The rows of a group lie close to one hidden flat surface of 10 dimensions, which passes through zero. Surfaces can cross.
Known rows, each followed by its group:
[ 11.9  10.7  10.7  -9.5   0.2   5.5  14.6  -4.5  27.2  13.4 -24.1   5.2
  -8.3 -28.5]  k807
[-32.3 -21.1  22.1  -3.1  -2.9  -3.3  28.1  -2.1  -6.7  29.2  27.3   4.0
 -18.8  20.5]  k507
[ -4.0   3.9  -2.4 -13.2  13.9  16.9  51.3  26.5   6.2   1.2  17.4  -8.6
  30.0  -8.3]  k371
[ 16.3  26.9 -22.4  -0.1  18.4 -10.7   0.2   8.7  35.2  21.4  -9.0 -28.2
  31.7 -20.4]  k567
[  5.9   2.1 -13.3 -14.5  22.2  42.7 -21.6  32.1  18.4 -20.0   8.1 -26.7
  44.2   1.8]  k507
[-20.8 -16.5   0.4 -13.0  43.5   5.9  12.8   9.7   0.1   4.3  25.1   1.7
  11.4  24.1]  k371
[ 17.9  -1.9 -20.4  15.2  -8.4   9.5  -7.9  25.8  12.3   0.1 -13.8 -56.1
 -28.8 -18.1]  k567
[-10.5 -18.5  13.3 -38.3  23.8   5.4  -2.6 -17.6  41.3  -2.7  -4.2  -9.6
 -27.9  27.2]  k932
[-20.3  43.7 -21.3  14.5 -18.0 -14.2   6.8   9.8   8.9  -9.3  -3.3  -6.9
   1.2  30.7]  k507
[ -5.2  15.9   4.3  -3.7 -15.3   6.2  -9.4  25.1 -27.3  22.7   6.4  15.9
  40.4 -19.7]  k567
[-33.1  -3.4   5.6  32.9   7.3 -26.9 -11.5 -27.5  19.9  10.6 -52.0  16.8
 -26.6 -14.0]  k371
[  5.2  11.8 -33.2  19.7  32.4 -16.8 -32.9   0.9   4.8 -17.0 -18.4  24.3
  16.4   0.4]  k507
[ -6.4   0.1  11.2   1.2  -5.0  -9.2  37.2  -8.0   0.0  14.4  -1.0  -1.1
  12.6 -13.8]  k807
[-22.4 -49.7  -9.6 -12.9  -4.2  -3.1  10.5 -20.4  -8.9 -11.1  -8.6  46.4
 -10.8  -2.8]  k371
[-41.0  26.3   7.2 -30.8  -2.6  10.5  12.8  16.1  20.2 -34.3 -31.2  28.9
  -5.0  21.9]  k807
[ -8.2  -2.4  -4.8  42.7  11.4  -4.3 -11.5  16.8  -7.7  18.5 -13.2 -14.9
  -6.0 -22.2]  k567
[-12.5   0.3  24.3  13.6  -0.5  48.2 -27.0  13.9  16.3 -12.0 -12.2 -11.8
 -33.6   7.5]  k807
[  1.2 -26.3 -11.4 -34.6 -28.4  23.5 -11.4  21.9  22.8  31.3  -8.9 -36.1
 -15.5 -23.3]  k932
[ 44.7  29.8   6.4 -38.2  21.7  25.4 -19.4  10.7  22.6  -6.4  23.6 -11.1
  12.2  10.0]  k567
[ 16.0   6.0  -4.0 -28.3 -17.2  24.3  10.3   3.1  42.5  44.8  19.8 -17.0
  -2.9 -10.8]  k507
[ 12.2  -4.8 -21.6  -5.3  -2.9  26.8  16.3  17.8  -1.4 -26.2  31.0  -1.8
 -33.2  19.8]  k567
[ -9.0  11.6  -4.1 -18.9  -9.7 -12.8 -14.0   7.1   6.0 -22.5 -26.8   5.3
 -40.7  18.1]  k932
[ 10.1  10.0 -46.1  25.4 -16.3  11.7  15.0   3.1   4.1 -25.9  14.9   5.3
  31.0  -0.7]  k932
[ -4.0 -40.7  -9.2 -36.2  52.7  -6.9  -8.3  -4.2   7.2 -14.6   9.3   5.5
 -39.4  31.2]  k807
[-16.6 -14.4  17.7 -20.1  -1.8 -20.4   4.8  -5.9 -17.5 -22.1 -15.5   6.5
 -33.9  21.0]  k932
[-27.1 -10.1  -6.8 -17.6 -34.8  10.9  24.6  18.6 -16.3   3.9  11.3  33.4
  -0.7   1.3]  k807
[ 15.4 -17.9  31.0  -7.8  20.6 -19.0   4.6 -20.4  -5.3 -13.3 -25.1 -41.8
 -19.9  -5.7]  k932
[-17.3  30.2   0.5  15.6   2.3 -18.7  25.1  13.4  12.7   4.0 -10.5 -34.8
  18.8   6.0]  k807
[-21.6   4.4  27.7  19.3 -20.0   7.1  18.2 -21.3 -10.8 -12.0  12.5  -7.9
   6.3  35.6]  k932
[ 28.1 -14.9 -28.6  12.2  26.7 -21.0 -26.7 -20.7  -6.0  -0.4  10.8 -21.9
  56.0  -0.3]  k567
[-20.2  -5.9  -0.2 -35.8 -12.5  -3.3 -16.1  19.9   0.1  40.8 -16.0  27.6
  -5.1 -24.3]  k507
[-37.5  19.0 -31.5  27.6  32.3  -1.3   8.6  23.2  17.0 -21.4  -5.3   0.6
  10.8  23.7]  k507
[ 11.8  -2.5  12.6  -7.8  19.8 -25.4 -12.3   2.9 -34.1   6.6 -23.9  34.0
  -8.4 -33.1]  k932
[ 30.1  14.7 -17.3 -13.7  36.8  14.9 -28.3  28.1  -4.4  -6.8  30.0   2.0
  10.7   7.9]  k567
[ -1.6  37.6   5.6  14.2 -22.6   8.0  16.7  12.1  -6.4 -18.4   3.7  -6.6
  13.4  13.4]  k371
[ -2.9  15.3  -6.7 -38.3   6.6  -1.0   6.0  16.7  10.7 -18.3 -11.8   4.6
  39.1   1.0]  k807
[  7.6  -6.7 -36.8 -10.1 -14.8  -0.5  -9.2   7.9  10.7  10.3   4.5  29.9
 -34.9  -1.6]  k807
[ 18.8 -21.3  28.7  15.5  12.3  -8.0 -11.6 -45.7  -2.7  -2.1   7.3 -10.5
  -8.2   6.5]  k507
[-15.3  -3.5   8.9   0.9 -16.7   3.3 -11.7  27.9 -51.2   7.2  14.0  21.6
  33.3  -5.1]  k567
[ -1.2  18.2  -9.4  26.1   6.9   2.2 -10.2 -13.0   7.7 -27.9  30.3 -20.9
   8.1  58.5]  k371
[  0.6  42.2   4.1  -2.5   0.8   4.5 -41.3  19.8   6.3  20.5  -9.9  11.7
  14.8  -5.6]  k567
[ 14.5  -2.3 -15.0  34.1  19.6   9.7  32.5   9.6 -13.9 -37.1  30.6  -5.0
 -12.2  17.9]  k507
[ -4.3 -49.9   8.9 -26.2  33.2  32.8 -13.5  33.7   1.2  10.7  -3.1 -49.5
 -21.6 -13.6]  k807
[ 23.8   5.2  15.2   1.1  11.5  11.5  44.7  -3.4  22.9   2.7  12.6 -29.0
 -32.5  -5.6]  k371
[ 35.0 -19.1  -7.8 -38.1  -9.0  18.3 -11.5  -0.6  -4.1 -24.2   1.0 -15.1
  19.8 -12.2]  k371
[  7.9  18.8  11.5 -10.2  10.4  -0.3  40.8  14.8  22.9  29.4  -1.8 -10.3
 -18.5 -22.7]  k371
[-27.8   4.7  23.6  29.2 -29.6  -5.4   7.4   8.9 -37.1   5.2  20.7 -25.2
 -21.1  31.0]  k932
[ 27.9 -21.6   0.4 -17.4   7.5  35.3 -18.0   2.1 -10.2 -21.4  17.9  -0.6
  34.3  -7.6]  k807
[ -8.6  -8.1  17.8   1.9 -29.8 -15.7  32.9 -16.1 -34.0  -8.9   1.9  26.9
   2.5  -7.2]  k371
[  2.2   4.6  -3.7   0.7  12.8 -31.0 -45.9   0.8  -0.6  25.0 -40.3 -11.2
  20.0 -31.6]  k567
[ 20.4   8.5 -41.5  16.5  -4.2  -6.2  36.5  18.8 -17.9 -19.8   8.5  17.8
   1.7 -18.1]  k507
[ 14.2 -11.1  -0.4   2.0  17.8 -36.9 -29.7 -39.1   0.6  28.3  19.4  -1.4
  -0.9  19.2]  k371
[ -5.7  12.3  18.7 -30.6 -18.2   2.6 -51.3   8.1 -35.9 -14.9   5.1  18.6
   6.5  27.7]  k932
[  1.0   3.5  21.7 -22.8   2.4   8.7 -30.3   3.8 -29.6 -44.0  -4.1  16.1
 -12.6  26.1]  k507
[ 23.4  -8.0 -12.1 -46.8   3.5  -2.4 -18.7  11.9  20.3   4.2 -25.3 -24.1
 -11.4 -21.2]  k932

New rows. What belongs after each?
[ -9.7 -30.3 -17.3 -20.2 -29.1  21.6 -29.2  14.2 -14.8 -25.8  -3.8  -4.2
 -23.8  15.3]  k932
[ 11.9  23.0 -22.6  -2.7  14.3 -17.0 -17.1  16.7  -2.0  -4.4 -20.1  27.2
 -13.4 -14.8]  k932
[-31.3  -1.8  31.9 -13.1  20.5   5.3 -18.9 -11.5 -10.0  11.1  28.0  42.9
  -4.3  48.1]  k932
[  1.7  -2.3   7.5  19.1   6.0   7.7  13.7  -8.2  13.2 -13.7 -42.6   8.2
   4.6 -39.1]  k807
[  6.4 -43.8   2.0   1.5  37.5  -0.9  -5.7 -11.3  10.8   3.2 -24.7 -14.8
   6.8 -28.9]  k371
[-33.8 -29.1  -5.1   1.9  17.3  19.4  15.3 -18.8  36.9  -9.7   6.2  27.1
 -35.4  31.6]  k932
[-29.0  -1.4  20.9 -39.8 -50.6   9.5  16.8   1.3   4.4  20.7  -5.7  18.7
   0.6   0.8]  k932
[  0.7  16.0  22.3 -34.9 -29.3 -26.6  28.8  -1.7 -31.6  -3.3  -3.7   4.3
  31.1  -1.6]  k932
[  9.9 -12.4 -18.1 -14.7   2.4 -22.2  37.3  -6.9  -1.0 -29.2  -9.4 -12.6
   6.4   0.2]  k932
[-22.5  -7.9 -18.4   9.6  -7.1  -7.4   8.4  23.9 -16.7  -7.1 -23.6  -6.5
   2.1 -16.9]  k807
[-14.8 -17.4  -4.8 -15.4  20.9  15.0  26.7  18.2  -8.5 -27.9  -4.4  26.1
   8.8  -3.0]  k507
[ 29.7  -1.6  -0.5  -2.2  23.7  28.9 -10.5 -22.5  12.4 -38.6  16.4  12.8
  34.5  12.8]  k807
[  4.9  -8.6  22.1  14.1   7.2  -0.6  -5.7  -8.9 -10.7 -13.9  10.2 -62.4
  -5.9  24.4]  k932
[-14.3  -1.7   3.9  24.0  36.9  11.6  10.0 -15.5  25.8  19.7  34.6  10.5
   5.1  20.7]  k932
[ -0.8   3.6  32.0  12.5  -4.9 -11.8  -9.4  -3.9 -31.9  10.0 -18.0  14.4
  -5.9 -24.6]  k932
[  1.7  16.4 -14.2 -17.4  -7.8  -1.5  10.7   9.2   7.9 -14.2 -18.6  28.7
 -20.7  -7.1]  k507
[-23.6  19.0  25.2   5.2  21.9  -5.0 -11.9   2.9   0.9  33.2  16.7  27.0
 -18.7  20.4]  k932
[ 11.3  26.1  28.2  23.5   3.8  44.8 -33.8  -6.2  28.5 -22.1 -21.2  -8.4
  -7.8  -3.6]  k807
[  8.9  24.2  -1.2   3.2  -9.1 -12.6  11.0 -20.5 -10.7 -44.4  10.3  17.3
  -6.1  41.9]  k507
[ -0.3 -17.1 -18.8  36.4  45.4 -15.2  27.0 -25.7  13.3 -23.4  11.8 -13.7
   2.8  19.0]  k807
[ 23.8  -4.0 -23.8  33.2  20.7  19.6  19.1   1.1  19.7   0.5  24.7 -17.5
   2.0  -7.7]  k567
[ -3.9  22.5 -18.7  -1.6  -9.5 -32.7  14.4   3.3  -0.4   9.0 -10.5  11.1
  12.7  -6.4]  k807
[ 22.5  35.8  16.9  36.2 -31.1  17.5 -54.5  -9.5   2.7   1.5 -13.3   5.6
 -17.1  -7.4]  k807
[-34.8  -3.6 -19.3  -0.3  21.4  28.0  -8.4  32.8  12.7 -11.9   7.8  11.3
  -0.4  25.9]  k371
[ -1.3 -18.9 -23.8  24.7   8.0 -39.8  22.4 -21.4 -27.1   5.7  42.0   6.3
   0.3  34.4]  k807
[-27.8 -38.4   3.3 -44.7   9.7  17.4  12.4  20.6  -4.5  23.4  13.7  31.2
  15.7  -8.7]  k507
[  8.8   6.2 -10.8 -29.4  -4.6  35.1 -16.0  19.5  36.6  15.5  21.0 -11.9
 -22.5  10.7]  k807
[  7.8  25.6   2.5 -23.7  -5.6 -37.0   2.3 -22.4  11.9  -1.2 -15.1  -1.6
  19.3   4.9]  k371
[ 14.9 -11.7 -40.9  -0.1  15.2  -2.0 -16.8  -0.5  13.0  -1.4  22.0   9.0
 -27.7  17.2]  k807
[  9.3  16.6   7.5   4.4 -12.3  -5.7  22.9  -8.3 -17.4 -13.0  33.2  -9.8
  22.5  22.6]  k371
[-14.8 -22.4   4.0 -48.8  22.5  24.5   9.6  23.0   3.4 -11.9   9.0  19.8
 -23.0  14.3]  k371
[ 31.4  21.3  31.6  -6.4  31.4 -17.6  -8.5 -21.4  23.0  27.8  11.8 -45.1
  14.8   3.7]  k807
[-34.8   1.5  30.1  12.9  -0.3 -14.9  31.9  -3.5 -20.6  -0.1   7.3 -22.9
  12.6  19.5]  k807
[ 39.7  30.3  20.4 -10.6 -13.5   8.7  11.4   1.9   3.0 -19.1  -3.6 -40.5
   7.7  -7.7]  k371
[-11.8 -14.2  26.9   6.4 -21.5  59.0 -20.7  10.6  -6.1 -26.8 -10.7  17.3
 -11.0 -11.2]  k807
[ -4.5  -5.8   4.4  19.0  17.0  -8.0   6.2  20.0   3.0  32.2 -31.5 -20.1
  -8.4 -51.9]  k567
[ -1.7 -20.9  14.6  27.6  -8.1  17.4 -23.8  -8.4 -45.0 -16.8  22.1  10.2
  21.3  14.9]  k932
[ -7.3  40.5  40.8 -11.1 -21.3 -30.9   9.4   6.1 -13.3  17.9  -6.1 -47.3
  -4.7  13.8]  k932
[  4.7 -12.6  15.5  11.0  19.7  -6.8 -18.1  15.8 -17.5  26.6   8.2 -31.6
 -18.2  -6.0]  k932
[-44.8  24.8  13.2  55.0 -25.4   5.6  27.7  18.7   2.5  -0.6 -26.4 -28.7
  -3.3   0.9]  k807
[ -5.0 -37.2   3.0   3.1   6.3   8.6 -24.5  -2.2 -20.6  -8.9 -13.3   7.4
   1.3 -12.7]  k371
[ -8.7 -32.5 -34.3  25.7 -35.8   5.9   5.5   8.8 -33.9 -24.6  19.8 -12.0
 -18.3  18.1]  k567
[ 23.3  -0.2   6.8  16.4 -22.4  -3.6 -31.3   8.1 -30.2  21.7   6.3 -31.7
  -6.1 -14.5]  k507
[ -6.6  32.1  18.2  12.3  -4.5   3.5  20.9  -7.5  15.1  -1.7   3.0 -16.4
  26.4  10.5]  k807
[-15.7 -35.9 -14.0   2.4   7.5  30.6  -5.9   8.4  18.0  24.5  12.1  13.8
 -22.8  -9.1]  k932
[  3.7   0.9 -16.9   6.4  15.9   6.6 -43.6   9.8 -13.0 -15.5  -5.7  33.3
 -18.5   4.0]  k932
[ 21.5 -15.3  -0.8  20.8  21.4  13.2  26.0 -11.9   8.1  -4.4  36.1 -33.1
   0.6  11.5]  k371
[ -9.8 -15.8 -14.8  33.4 -51.3  -2.6 -39.6 -18.6 -27.2 -10.4  -3.0   5.4
  10.7   8.8]  k567
[-19.7  28.8  54.2  -6.0  -1.1   2.5   0.8   2.8  -1.0  19.5  -9.6  -5.6
  21.4  -1.0]  k567
[  3.1  30.5 -22.4 -31.7  16.7 -36.0   3.7  18.0  18.2  -0.7 -12.3 -19.3
 -34.5  18.7]  k932
[ 19.3  16.3  24.2  -8.4  10.7 -16.9  -6.0 -38.4  31.0  15.7 -14.7  25.4
 -34.9  -1.8]  k807
[  8.0 -31.1   9.9 -15.4  14.3 -25.5  28.7  -4.1 -21.2  -7.1   6.3 -44.2
   0.9  -0.7]  k932
[-10.8   4.3   2.4 -11.5   1.8  11.1 -29.5  21.0  -0.8  33.9  24.8   1.6
 -21.1  16.6]  k507
[  7.4   2.4  34.1 -32.8 -20.1   6.7  -0.3 -17.5  13.2   2.7 -24.0  -8.5
  22.6 -18.3]  k932
[-10.8 -27.6   1.9  -6.4  46.6  -8.6   1.3 -10.2  -0.8  22.8  38.8  -0.4
  -4.5  32.3]  k371
[ 24.5  22.2 -48.0 -11.0   1.6 -48.0  -3.4  -0.8   8.4  13.3 -10.4   3.8
  25.3 -18.2]  k807
[ 23.8 -17.9 -36.8   2.2 -30.8  11.3  15.3 -11.8  15.5   6.7  32.2   6.7
 -20.4   1.7]  k371
[-17.8 -10.3  39.9 -30.8 -16.1  21.6 -19.5  13.2 -43.7 -23.6   3.5  14.3
  21.2  15.3]  k807
[ -9.1 -18.5 -28.0  26.6 -19.8   2.1  13.2  -1.2  -6.6   9.0  24.5  12.5
 -31.6   7.8]  k807
[-11.9 -18.8  -0.9  18.0  26.9 -38.8   9.1 -40.0   1.4 -13.2   3.2 -30.8
  33.3  30.3]  k567
[-14.7 -11.4   9.8   1.7  10.2 -21.1  36.5  12.3 -13.5  16.1   5.3 -38.8
  23.2  -4.5]  k807
[  9.5 -22.6   1.8  11.5  32.4  11.9  -0.3   5.1   5.1  -2.4 -18.7  -9.6
  -1.6 -28.6]  k507
[ 18.1  14.5 -14.9  21.6  21.2  -8.5 -43.6 -19.8  10.9   7.7  21.2  11.0
  -7.4  28.9]  k507
[ -6.3  18.9 -43.7 -13.2   6.3 -14.5  22.0  22.5  30.1  11.2  12.5 -14.4
  -0.5  17.8]  k807
[ 27.2   1.6 -42.7   4.6 -18.0  21.1 -14.3  14.5  11.0   3.5  12.5  23.4
   7.9 -21.0]  k567
[ 14.0  28.6 -32.0  -9.3 -20.6  12.7  18.0  27.4  15.5  16.8  17.0  10.3
  25.3 -21.2]  k567
[ -5.0   5.4 -19.2  39.0 -18.2  -4.4 -23.5 -19.2  -6.8 -19.8   6.3  -4.7
  15.1  26.5]  k371
[-19.6  -2.6  -6.6  14.0  -7.4  12.4  31.8  36.5 -28.4 -35.5 -12.1 -31.8
  25.6  -9.3]  k507
[-29.0  -1.1  -0.1  -3.0   8.9  -1.5  -6.3  35.7   0.1   9.4 -39.3  10.6
 -24.8 -24.5]  k507
[ 13.7 -11.1 -48.3 -33.4  13.2 -15.0  22.5 -10.7  14.6  -2.6  16.5  68.9
  23.8 -10.7]  k567
[ 15.4 -26.1  11.8  -8.6   5.3 -18.4   3.0 -24.0 -31.5  -5.5  18.6  -7.4
  42.5   4.2]  k371
[  7.8  17.4   8.9 -13.8  27.3  20.6  -2.8 -24.5  47.9 -36.6 -17.8  33.5
 -10.1  15.1]  k807
[  4.7 -21.8  12.0   8.8   1.0 -20.4  -4.0  -0.9 -26.8  28.0  -2.3  25.6
 -47.5 -22.9]  k507
[ -4.6  13.1  -7.9  16.9 -16.8  20.9   5.8  26.1 -30.6   6.6  41.9   4.8
  21.6  11.4]  k371
[  5.7   0.7   8.2   6.1  -7.2 -40.7  10.2 -56.4   5.0   9.9  -5.1  39.6
 -28.8   8.0]  k507
